The rows of each matrix lie in a flat space through zero, up to rounding. After each matrix: how many dimensions does the smallest such space have?
(in the rows, 128 means zero)

[[136 135 145 136 136 113 114 129 133 122 117 121 127 120 112 129 126 106
  134 146 141]
 [135 135 144 132 134 113 116 129 131 130 116 123 128 122 112 128 126 107
  129 142 142]
 [145 144 165 141 142  95 100 130 137 126 102 115 127 113  92 129 124  80
  135 162 159]
 [136 132 141 144 140 123 113 125 135  94 125 115 126 115 118 133 125 112
  149 152 128]
 [136 134 142 140 138 119 114 126 134 106 121 117 126 117 116 131 126 110
  143 149 134]
 [113 113  95 123 119 161 150 124 122 112 155 135 128 137 162 129 131 172
  132 104  94]
 [114 116 100 113 114 150 151 128 120 144 145 142 130 142 154 125 131 164
  115  97 109]
 [129 129 130 125 126 124 128 130 127 139 124 130 129 130 125 127 128 125
  122 126 134]
 [133 131 137 135 134 122 120 127 131 116 124 122 127 122 120 130 127 117
  136 140 132]
 [122 130 126  94 106 112 144 139 116 221 114 154 133 150 122 116 132 129
   74  92 155]
 [117 116 102 125 121 155 145 124 124 114 149 133 128 135 155 129 130 162
  133 110 101]
 [121 123 115 115 117 135 142 130 122 154 133 139 130 139 138 124 130 144
  111 107 125]
 [127 128 127 126 126 128 130 129 127 133 128 130 128 130 129 127 128 130
  125 125 128]
 [120 122 113 115 117 137 142 130 122 150 135 139 130 139 140 125 130 147
  113 107 122]
 [112 112  92 118 116 162 154 125 120 122 155 138 129 140 164 128 131 175
  126  98  95]
 [129 128 129 133 131 129 125 127 130 116 129 124 127 125 128 130 127 127
  135 134 125]
 [126 126 124 125 126 131 131 128 127 132 130 130 128 130 131 127 129 133
  125 123 126]
 [106 107  80 112 110 172 164 125 117 129 162 144 130 147 175 127 133 190
  120  84  87]
 [134 129 135 149 143 132 115 122 136  74 133 111 125 113 126 135 125 120
  160 154 117]
 [146 142 162 152 149 104  97 126 140  92 110 107 125 107  98 134 123  84
  154 172 146]
 [141 142 159 128 134  94 109 134 132 155 101 125 128 122  95 125 126  87
  117 146 164]]
	2

[[120 146 141 165 141 119 132 138 141  75 123 168 159 139 132 198 119 117
  128 110 138]
 [146 101 131 135 108 123 110  81  80 172 118 110 115 131 169 129 124 122
  140 104 129]
 [141 131  29 158 124 130 120  85  66 125 132 123 167 197 125 103 129 129
   99 147 121]
 [165 135 158 134 140 101  96 167 119 166 114  86  99 117 118 130 125  96
  144 147 131]
 [141 108 124 140 103 175 125  82 102 149 113 119  83 130 133 135  96 128
  129 140 145]
 [119 123 130 101 175 106 124 162 131 125 146 134 134 140 151 133 134 122
  134 111 129]
 [132 110 120  96 125 124 167 116 148 148 133 142 116  90 132 126 112 147
  133 124 133]
 [138  81  85 167  82 162 116  64 126 125 107 133  92 136  99 111  98 129
  141 108 137]
 [141  80  66 119 102 131 148 126 176 123 140  79 143  76 146 152  99 141
  186 112 122]
 [ 75 172 125 166 149 125 148 125 123 101 105 162 162 141 142 197 136 133
  118 121 119]
 [123 118 132 114 113 146 133 107 140 105 142 156 143 146 123  89 126 146
   98 133 128]
 [168 110 123  86 119 134 142 133  79 162 156 118  84 104 105  63 158 136
  108 143 151]
 [159 115 167  99  83 134 116  92 143 162 143  84 111 131 132  71 130 129
  133 122 123]
 [139 131 197 117 130 140  90 136  76 141 146 104 131 174 161  57 140  85
   85 178 130]
 [132 169 125 118 133 151 132  99 146 142 123 105 132 161 108  80 128 142
   82 160 118]
 [198 129 103 130 135 133 126 111 152 197  89  63  71  57  80  87 114 121
  130 145 132]
 [119 124 129 125  96 134 112  98  99 136 126 158 130 140 128 114 144 144
  139 109 114]
 [117 122 129  96 128 122 147 129 141 133 146 136 129  85 142 121 144 121
  177  97 112]
 [128 140  99 144 129 134 133 141 186 118  98 108 133  85  82 130 139 177
  100 126 126]
 [110 104 147 147 140 111 124 108 112 121 133 143 122 178 160 145 109  97
  126 104 143]
 [138 129 121 131 145 129 133 137 122 119 128 151 123 130 118 132 114 112
  126 143 135]]
	15

[[113 164 151  82 142 157 107 128 129  85 161 125 101 103 144  94 105 120
   89 140 138]
 [164  72 124 114 160 118 109  90 160 127 135 124 179 125  74 119 118 139
  113 159 150]
 [151 124 125 135 138 114 135  88 136 129 126 144 158 139 135 130 126 131
  125 120 137]
 [ 82 114 135 137 100 121 123 115 142 144 131 143 146 115 160 153  79 174
  136 113 114]
 [142 160 138 100  50 118 114  96 163 143 111 143 105 158 173 153 109 101
  115 136 109]
 [157 118 114 121 118 112 141 105 147 150 107 142 132 137 108 143 149 116
  134 135 117]
 [107 109 135 123 114 141 117 135 144 123 137 124 136 111 121 117 118 126
  139 139 140]
 [128  90  88 115  96 105 135 104  97 147 139 138 127  98 158 125  95 139
  112  96 117]
 [129 160 136 142 163 147 144  97 112 108 135 110 151 113 128 104 139  97
  115  93 153]
 [ 85 127 129 144 143 150 123 147 108 106 146 118 148 132 124 134 129 143
  150 122 120]
 [161 135 126 131 111 107 137 139 135 146 106 146 101 155 138 136 150 120
  137 139 123]
 [125 124 144 143 143 142 124 138 110 118 146 109 113 120 146  74 124 110
  122 100 175]
 [101 179 158 146 105 132 136 127 151 148 101 113 125 109 151 160 101 132
  119 113 120]
 [103 125 139 115 158 137 111  98 113 132 155 120 109 139 151 111  84 165
   90  81 124]
 [144  74 135 160 173 108 121 158 128 124 138 146 151 151 114 111 133 177
  155 154 157]
 [ 94 119 130 153 153 143 117 125 104 134 136  74 160 111 111 139  94 147
  109  94 126]
 [105 118 126  79 109 149 118  95 139 129 150 124 101  84 133  94  98 111
   96 107 135]
 [120 139 131 174 101 116 126 139  97 143 120 110 132 165 177 147 111 133
  137  92 126]
 [ 89 113 125 136 115 134 139 112 115 150 137 122 119  90 155 109  96 137
  124  74 139]
 [140 159 120 113 136 135 139  96  93 122 139 100 113  81 154  94 107  92
   74  78 147]
 [138 150 137 114 109 117 140 117 153 120 123 175 120 124 157 126 135 126
  139 147 131]]
	11

[[164  77 146 133  87 142 165 134 147 135 120 126 114 141 106  89 128 135
   99 146 165]
 [ 77 137 110 173 128 123 115 150 173 184 164 148 125 108 118 109 124  71
  209 125 135]
 [146 110 151  96 163  82 140 175 120 135 128 134 101 101 159 184 146 146
  145 124 119]
 [133 173  96 100 152  42 169 104 156 151 112 167 116 115 159 181 126 138
  173 141 137]
 [ 87 128 163 152 163 120 127 120  84  84 121 149 132  96 157 137 137 129
  127 103 185]
 [142 123  82  42 120 110 136 135 137 163 138 108 119 151 122 174 140 125
  133 114 101]
 [165 115 140 169 127 136 126 128 116 122 126 112 132 104 126 128 121 122
  159 120  90]
 [134 150 175 104 120 135 128 118  82 143 110 168 109 134 142 125 152 132
  121  91 134]
 [147 173 120 156  84 137 116  82 159 155 166 162 127 158 100 102  97 114
  155 118  89]
 [135 184 135 151  84 163 122 143 155 128 135 118  95 150 102 146  99 130
  105 168 122]
 [120 164 128 112 121 138 126 110 166 135 157 128 142 167 139 102 127 163
  102 125  85]
 [126 148 134 167 149 108 112 168 162 118 128 143 116 111 124 126 110 131
  131 161 121]
 [114 125 101 116 132 119 132 109 127  95 142 116 136 132 129 150 116 129
  116 130 152]
 [141 108 101 115  96 151 104 134 158 150 167 111 132 166  99 100 116 118
  117 148  88]
 [106 118 159 159 157 122 126 142 100 102 139 124 129  99 178 121 148 124
  150 131 129]
 [ 89 109 184 181 137 174 128 125 102 146 102 126 150 100 121 115 136 140
  130 106 172]
 [128 124 146 126 137 140 121 152  97  99 127 110 116 116 148 136 142 123
  120 123 124]
 [135  71 146 138 129 125 122 132 114 130 163 131 129 118 124 140 123 126
  144 116 138]
 [ 99 209 145 173 127 133 159 121 155 105 102 131 116 117 150 130 120 144
  122 149 156]
 [146 125 124 141 103 114 120  91 118 168 125 161 130 148 131 106 123 116
  149 176 117]
 [165 135 119 137 185 101  90 134  89 122  85 121 152  88 129 172 124 138
  156 117  55]]
	13

[[132 123 135 148 144 133 125 104 116 154 133 133 163 106 127 111 118 110
  103 143 110]
 [123 173 114  84 132  96 141  87 144 110 131  83 141  98 118  91 162  61
  142 152 125]
 [135 114 157 147 117 124 117 140 125 146 112 131 117 156 154 138 114 146
  132 112 114]
 [148  84 147 163 118 138 114 145 132 146  97 130 109 168 170 134 100 181
  102 106 107]
 [144 132 117 118 126 112 118 128 159 100 117 107  91 138 143 124 144 142
  134 130 130]
 [133  96 124 138 112 149 120 163 121 132 104 144 111 158 139 157 112 183
  113 104 131]
 [125 141 117 114 118 120 138 148 149  90 143 137  85 155 126 138 131 153
  153 110 154]
 [104  87 140 145 128 163 148 157 106 143 138 137 138 137 123 133 103 138
  131 112 134]
 [116 144 125 132 159 121 149 106 151  99 182 120 122 104 112  90 136  89
  150 148 143]
 [154 110 146 146 100 132  90 143  99 178  68 151 143 154 155 172 111 176
   92 110  99]
 [133 131 112  97 117 104 143 138 182  68 120  77  58 163 154 105 147 141
  155 115 142]
 [133  83 131 130 107 144 137 137 120 151  77 100 135 162 165 117 103 156
   87 102 102]
 [163 141 117 109  91 111  85 138 122 143  58 135 118 152 149 176 140 177
  101 115 112]
 [106  98 156 168 138 158 155 137 104 154 163 162 152 142 126 116  82 134
  120 109 127]
 [127 118 154 170 143 139 126 123 112 155 154 165 149 126 128 127 101 131
  120 128 120]
 [111  91 138 134 124 157 138 133  90 172 105 117 176 116 127 125 111 112
  103 125 109]
 [118 162 114 100 144 112 131 103 136 111 147 103 140  82 101 111 164  69
  152 161 137]
 [110  61 146 181 142 183 153 138  89 176 141 156 177 134 131 112  69 147
   80 111 112]
 [103 142 132 102 134 113 153 131 150  92 155  87 101 120 120 103 152  80
  184 135 146]
 [143 152 112 106 130 104 110 112 148 110 115 102 115 109 128 125 161 111
  135 150 126]
 [110 125 114 107 130 131 154 134 143  99 142 102 112 127 120 109 137 112
  146 126 144]]
	7

[[ 62 144 144 161 154 115  63 140  96 133  94 115 186 159 182 146 160 117
  178 155 129]
 [144  17 151 117  57 122 157 174 129 115 123 131 106  99 146 134 149  77
  147  77 138]
 [144 151 123 126 148 110 143  89 137  85 137 129  85 101 152  83 114 175
  131 132 145]
 [161 117 126  89 110 140 145 128 123  87 151 114  88  91 171  91 156 136
  136 132 143]
 [154  57 148 110  56 124 161 174 146 123 144 112 111 124 124 116 112 134
  143  80 137]
 [115 122 110 140 124 138  99 116 113 116 122 117 138 136 122 146 128 107
  133 100 102]
 [ 63 157 143 145 161  99  96 141 129 145 114 124 161 167 168 119 131 186
  161 176 147]
 [140 174  89 128 174 116 141  49 147  92 137 154  77  96 124  94  94 191
   81 140 130]
 [ 96 129 137 123 146 113 129 147 127 140 130 123 126 143 139 122 147 139
  153 155 136]
 [133 115  85  87 123 116 145  92 140  72 163 125  70  78 153  65 118 210
  100 129 116]
 [ 94 123 137 151 144 122 114 137 130 163 104 150 155 152 124 163 133 111
  124 144 136]
 [115 131 129 114 112 117 124 154 123 125 150  89 142 140 121  98 117 168
  157 123 105]
 [186 106  85  88 111 138 161  77 126  70 155 142  72  35 126  83 128 133
   67 109 100]
 [159  99 101  91 124 136 167  96 143  78 152 140  35  88 149 102 143 135
  112 113 148]
 [182 146 152 171 124 122 168 124 139 153 124 121 126 149  20 150  67  74
  135  63 110]
 [146 134  83  91 116 146 119  94 122  65 163  98  83 102 150  87 127 170
  123 106 106]
 [160 149 114 156 112 128 131  94 147 118 133 117 128 143  67 127  49 157
  108  65 104]
 [117  77 175 136 134 107 186 191 139 210 111 168 133 135  74 170 157  46
  130 154 145]
 [178 147 131 136 143 133 161  81 153 100 124 157  67 112 135 123 108 130
  108 115 175]
 [155  77 132 132  80 100 176 140 155 129 144 123 109 113  63 106  65 154
  115  66 104]
 [129 138 145 143 137 102 147 130 136 116 136 105 100 148 110 106 104 145
  175 104 136]]
	9

[[163 117 101 134 104 140 134 119 207 160 137 160  70 133 118  95 129 116
  118 126 118]
 [117 144  84 137 143 163  35  77 114 102 144 106  98 184 108 172 158 103
  121 102 129]
 [101  84  87 128 155  78 125 130  91 114 142 155 107 175 121 140 116 174
  127  93 139]
 [134 137 128 145 134 153 126 100 144 103 137 134 142 105 128 164 128 117
  137 138 111]
 [104 143 155 134 122 121 138  81  91 112 129 141  93  95 125 116  86 117
   93 107 115]
 [140 163  78 153 121  70 115  83 116 132 132 112 138 113 142 121 118 109
  107 114 100]
 [134  35 125 126 138 115  96 183 115 103 123 131 130 208 115 138 135 104
  135  91 106]
 [119  77 130 100  81  83 183 217 155 153 144 124 140 150 161 110 121  99
   90 109  98]
 [207 114  91 144  91 116 115 155 144 105 130 107 125 110 155 149 146 145
  122 143  72]
 [160 102 114 103 112 132 103 153 105 140 139 101 160 148 126 139 119 102
  133 106 136]
 [137 144 142 137 129 132 123 144 130 139 115 144 127  89 130 107 114 152
  112 109 103]
 [160 106 155 134 141 112 131 124 107 101 144 134 177  96 114 129 144 140
  137 130  90]
 [ 70  98 107 142  93 138 130 140 125 160 127 177 182 134 101 104 114 110
  108 113 166]
 [133 184 175 105  95 113 208 150 110 148  89  96 134 112 124  85 114 143
  167 120 184]
 [118 108 121 128 125 142 115 161 155 126 130 114 101 124 131 130 154 123
  133 151 135]
 [ 95 172 140 164 116 121 138 110 149 139 107 129 104  85 130 111 115 138
  135 151 147]
 [129 158 116 128  86 118 135 121 146 119 114 144 114 114 154 115 121 143
  136 152 139]
 [116 103 174 117 117 109 104  99 145 102 152 140 110 143 123 138 143 121
  131 121 132]
 [118 121 127 137  93 107 135  90 122 133 112 137 108 167 133 135 136 131
   67 104 151]
 [126 102  93 138 107 114  91 109 143 106 109 130 113 120 151 151 152 121
  104 119 110]
 [118 129 139 111 115 100 106  98  72 136 103  90 166 184 135 147 139 132
  151 110 134]]
	19

[[126 120 131 107  96 121 123 102  61 106 117 130 118 125  93 131  96  96
  119 119 119]
 [120 159 125 115 112 105 130 143 110 136 152 124 164 112 155  98 115 114
  120 120 125]
 [131 125 147 120 105 133 120 117 109 144 151 111 142 123 136 130 119 114
  149 111 114]
 [107 115 120 132 158 115 162 149 139  89 154 155 131 107 121 111  67 118
  116 172 147]
 [ 96 112 105 158 145 140 134 130 119  95 108 127 106 145 100 163 129 149
  128 130 135]
 [121 105 133 115 140 134 138 143 106  99 165 130 141 130 145 128  77 100
  124 131 136]
 [123 130 120 162 134 138 135 121 134 129 111 122 115 132 123 155 139 168
  145 127 131]
 [102 143 117 149 130 143 121 166 131  89 126 136 142 141 139 132 113 104
  133 131 137]
 [ 61 110 109 139 119 106 134 131 130  99 112 146 121 111  51 128 118  92
  143 148 116]
 [106 136 144  89  95  99 129  89  99 172  89 111 143 107  60 119 143 107
  134 120 109]
 [117 152 151 154 108 165 111 126 112  89 189 106 111 129 136 120 106 143
  122 152 127]
 [130 124 111 155 127 130 122 136 146 111 106 151 109 132 123 138 139 127
  140 130 126]
 [118 164 142 131 106 141 115 142 121 143 111 109 163 134 139 132 135 113
  150 111 126]
 [125 112 123 107 145 130 132 141 111 107 129 132 134 141 133 129 107 106
  107 126 140]
 [ 93 155 136 121 100 145 123 139  51  60 136 123 139 133 105 122  60  83
  107 142 138]
 [131  98 130 111 163 128 155 132 128 119 120 138 132 129 122 139  91 121
  121 142 147]
 [ 96 115 119  67 129  77 139 113 118 143 106 139 135 107  60  91 135  88
   88 142 122]
 [ 96 114 114 118 149 100 168 104  92 107 143 127 113 106  83 121  88 160
   90 160 141]
 [119 120 149 116 128 124 145 133 143 134 122 140 150 107 107 121  88  90
  155 150 131]
 [119 120 111 172 130 131 127 131 148 120 152 130 111 126 142 142 142 160
  150 126 119]
 [119 125 114 147 135 136 131 137 116 109 127 126 126 140 138 147 122 141
  131 119 134]]
	10

[[122 117  91 150 134 121 178  59  97 153  57 159 121 117 121 183 120 108
  162 142 112]
 [117 110  89 154 133 120 187  47  91 152  46 161 116 118 122 191 121 105
  169 142 110]
 [ 91  89 166 127 116 132 128 130 127  83 146  94  92 156 145 109 147 136
  129 106 134]
 [150 154 127 117 132 129 102 162 144 139 155 130 150 119 123 110 122 134
  110 132 133]
 [134 133 116 132 131 126 136 117 123 140 114 139 133 121 124 140 123 123
  133 134 125]
 [121 120 132 129 126 128 132 123 126 122 126 124 121 132 131 129 131 128
  131 125 128]
 [178 187 128 102 136 132  68 208 166 150 192 130 177 109 116  84 116 143
   86 136 141]
 [ 59  47 130 162 117 123 208  21  77  95  44 123  60 155 145 186 146 108
  184 116 112]
 [ 97  91 127 144 123 126 166  77 104 115  88 127  98 139 135 156 136 118
  154 123 120]
 [153 152  83 139 140 122 150  95 115 173  82 167 152 102 112 167 110 113
  143 151 117]
 [ 57  46 146 155 114 126 192  44  88  82  70 109  59 162 149 165 150 116
  173 109 117]
 [159 161  94 130 139 124 130 123 127 167 109 158 158 104 113 147 112 120
  129 147 123]
 [121 116  92 150 133 121 177  60  98 152  59 158 121 117 122 182 120 108
  162 142 113]
 [117 118 156 119 121 132 109 155 139 102 162 104 117 143 137 100 138 139
  115 115 136]
 [121 122 145 123 124 131 116 145 135 112 149 113 122 137 133 111 134 135
  120 120 133]
 [183 191 109 110 140 129  84 186 156 167 165 147 182 100 111 105 109 135
   97 145 134]
 [120 121 147 122 123 131 116 146 136 110 150 112 120 138 134 109 135 135
  120 119 133]
 [108 105 136 134 123 128 143 108 118 113 116 120 108 139 135 135 135 126
  139 121 126]
 [162 169 129 110 133 131  86 184 154 143 173 129 162 115 120  97 120 139
   99 133 137]
 [142 142 106 132 134 125 136 116 123 151 109 147 142 115 120 145 119 121
  133 139 123]
 [112 110 134 133 125 128 141 112 120 117 117 123 113 136 133 134 133 126
  137 123 126]]
	2

[[166 120  80 151  59 199 107  70  91  72 134 146 140 155 118 215 100 135
   54 181 112]
 [120 155  92 185 130 127 138  98 168 163 152 125 159 155 107 146 164 156
   67  80 105]
 [ 80  92 129  45 216 170  62 114  93  64  64  98 102  40 175 136  68  93
  169 199 175]
 [151 185  45 122 118 168  94  84  98  39 106 108 135  95 152 152 109 107
  115 234 110]
 [ 59 130 216 118  74  73 177 121 139 221  66  36 115  90 155 109 158 111
  197 162 127]
 [199 127 170 168  73 107 195 189  94 148 202 138  61  87 110  84 113 164
  125  89 193]
 [107 138  62  94 177 195  92 108 123  73 137 129 147 103 126 140  81 145
   93 146 154]
 [ 70  98 114  84 121 189 108 103 116 122  71 117 157 144 146 162 117 157
  109 162  99]
 [ 91 168  93  98 139  94 123 116 202 172 125 131 194 189 119 124 172 107
  147 102  89]
 [ 72 163  64  39 221 148  73 122 172 115 135 140 206 133 119  99  90  98
  217 163 125]
 [134 152  64 106  66 202 137  71 125 135 155 105 155 127 124 180 123 136
   92 169 147]
 [146 125  98 108  36 138 129 117 131 140 105 156 156 177 138 186 146 149
  109 166  86]
 [140 159 102 135 115  61 147 157 194 206 155 156 153 142 124 120 177 156
  139  79 121]
 [155 155  40  95  90  87 103 144 189 133 127 177 142 118 146 192 130 170
   63 121 148]
 [118 107 175 152 155 110 126 146 119 119 124 138 124 146 111 105 112 122
  145 108 113]
 [215 146 136 152 109  84 140 162 124  99 180 186 120 192 105  98 153  81
  157 105 104]
 [100 164  68 109 158 113  81 117 172  90 123 146 177 130 112 153  78 129
  117 153 123]
 [135 156  93 107 111 164 145 157 107  98 136 149 156 170 122  81 129 156
  150 152  82]
 [ 54  67 169 115 197 125  93 109 147 217  92 109 139  63 145 157 117 150
  182 125 152]
 [181  80 199 234 162  89 146 162 102 163 169 166  79 121 108 105 153 152
  125  49 126]
 [112 105 175 110 127 193 154  99  89 125 147  86 121 148 113 104 123  82
  152 126 146]]
	11
